All rows are made from the same 6 directions, up to rounding. Whole rows:
In the rows, 128 means zero.
[[148 178 131 114 130 167 136 124 118 181 135  81 122 120 106 145]
 [152 148 120 111  89 174 137 149 140 123 152 127 175 125 148 166]
 [101 123 148 170 127 136 118 129 144 127 143 134 126 123 123 124]
 [134 132 124 106 121 157 136 121 139 113 113 116 141 139 100 133]
 [136 134 113 118 117 101 106 107 134 133 105 124 107 135 116 129]
 [117 137 144 122 143 187 152 130 133 123 132 107 145 129  93 129]
 [174 127 124 116  97 125 145 155 125 126 128 121 156 144 144 127]
 [175 164 110 124  99  80 104 125 115 187 125 105 102 127 150 139]
 [122 131 124 141 121 100 102 108 138 137 114 127 102 131 117 124]]

Rows cut short, each followed by the rest of it:
[ 78 113 114  98 139 168 114  85 161  66  99 147 132 131]	[ 79 143]
[119  78 104 116 136  51 111 120 119  84 106 180 112 132]	[166 110]
[110 123 134 150 126 120 112 117 141 124 125 133 116 128]	[118 124]
[151 154 131 129 126 127 131 133 116 169 133 101 118 126]	[127 129]
[161 130 121 104  89 167 149 157 138 104 140 131 184 138]	[145 151]
[ 88 127 161 196 149 127 120 139 127 153 168 136 113 106]	[145 119]
[116 120 155 178 141 103 122 127 131 149 124 115  99 136]	[107  93]
[130 126 111  85 148 139 145 132 106 117 133 140 140 116]	[151 142]
[146 150 105  89 116 134 120 111 128 135 111 116 125 129]	[119 149]
[132 172 160 184 139 135 128 146 110 214 172  90 105 106]	[139 127]
[121 124 133 122 143 140 137 123 126 123 118 121 125 132]	[107 118]
[142 146 122 122 116 127 120 122 130 146 123 113 122 130]	[121 136]
[ 72 127 115 113 198 101 109  87  99 142 126 147  71  93]	[135 130]
[163 117 131 117 107 151 164 175 119 110 151 136 182 135]	[164 133]
[ 94 117 150 186 112 125 100 115 166 117 126 133 117 136]	[100 116]
[ 98  99 128 112 163 133 140 117 124  90 112 145 124 129]	[111 112]
[132 136 126 125 119 138 125 123 136 129 124 121 131 131]	[117 134]
[129 120 112  91 144 137 147 142 105 112 146 152 149 112]	[170 146]
[117  90 107 114 137  76 118 127 117  91 122 176 124 123]	[172 124]
[ 98  76 138 132 159 115 143 128 128  75 109 155 128 140]	[115  93]
[140 155 124 119 121 147 128 128 125 152 138 112 131 120]	[130 147]
[153 116 114 123 106  82 118 132 126 122 115 139 125 140]	[149 121]
[120 113 125 116 128 141 134 127 136  97 120 139 142 134]	[120 128]
[121 160 135 133 147 138 119 104 124 171 118  91  93 123]	[ 89 125]
[111 108 158 149 166 143 159 141 117 123 128 118 126 134]	[103  91]
[ 75 139 127 156 128 142  91 106 150 127 156 154 119  98]	[143 162]
[141 138  80  47 142 110 120  95 108 121  95 133 110 122]	[131 151]
[168 106 133 110 126 117 163 151 115 113 103 114 143 158]	[114  93]
[103 164 102  67 142 201 125  95 134 119 131 124 140 104]	[108 183]
[100  96 150 176 138 107 126 140 134 111 141 152 126 128]	[141 104]
[180 112 133 121 116 100 157 159 111 130 111 113 140 156]	[131  94]
[139 141 132 139  95 162 134 155 139 128 164 134 169 120]	[159 157]
[135 124 138 147 102 155 142 166 134 117 170 146 175 120]	[171 146]
[123 169 141 161 113 152 110 123 140 174 152 104 119 114]	[121 149]
[142 119 106 112  98 110 117 135 133 105 134 157 148 126]	[169 149]
[133 124 128 128 102 144 126 128 151 106 119 128 147 142]	[112 133]
[166 156 103  80  93 143 117  98 149 129  79  91 126 155]	[ 73 141]
[151 122 154 186  88  99 116 136 156 140 108 103 119 163]	[93 91]
[106 128 126 122 146 128 117  99 135 123 105 122 104 130]	[ 93 121]
[106 102 121 137 115 113 110 119 149  88 122 161 134 132]	[135 130]
[102 137 132 142 123 157 115 120 146 122 144 135 135 116]	[125 149]
[139 115 136 112 152 139 163 147 106 121 127 122 140 133]	[127 109]
[125  99 144 179  71 135 120 157 171  82 148 160 176 143]	[148 131]
[155 123 140 130 142 101 145 130 113 148  96  95 104 153]	[92 84]
[127 109 128 108 163 121 155 141  99 119 130 138 130 123]	[145 113]
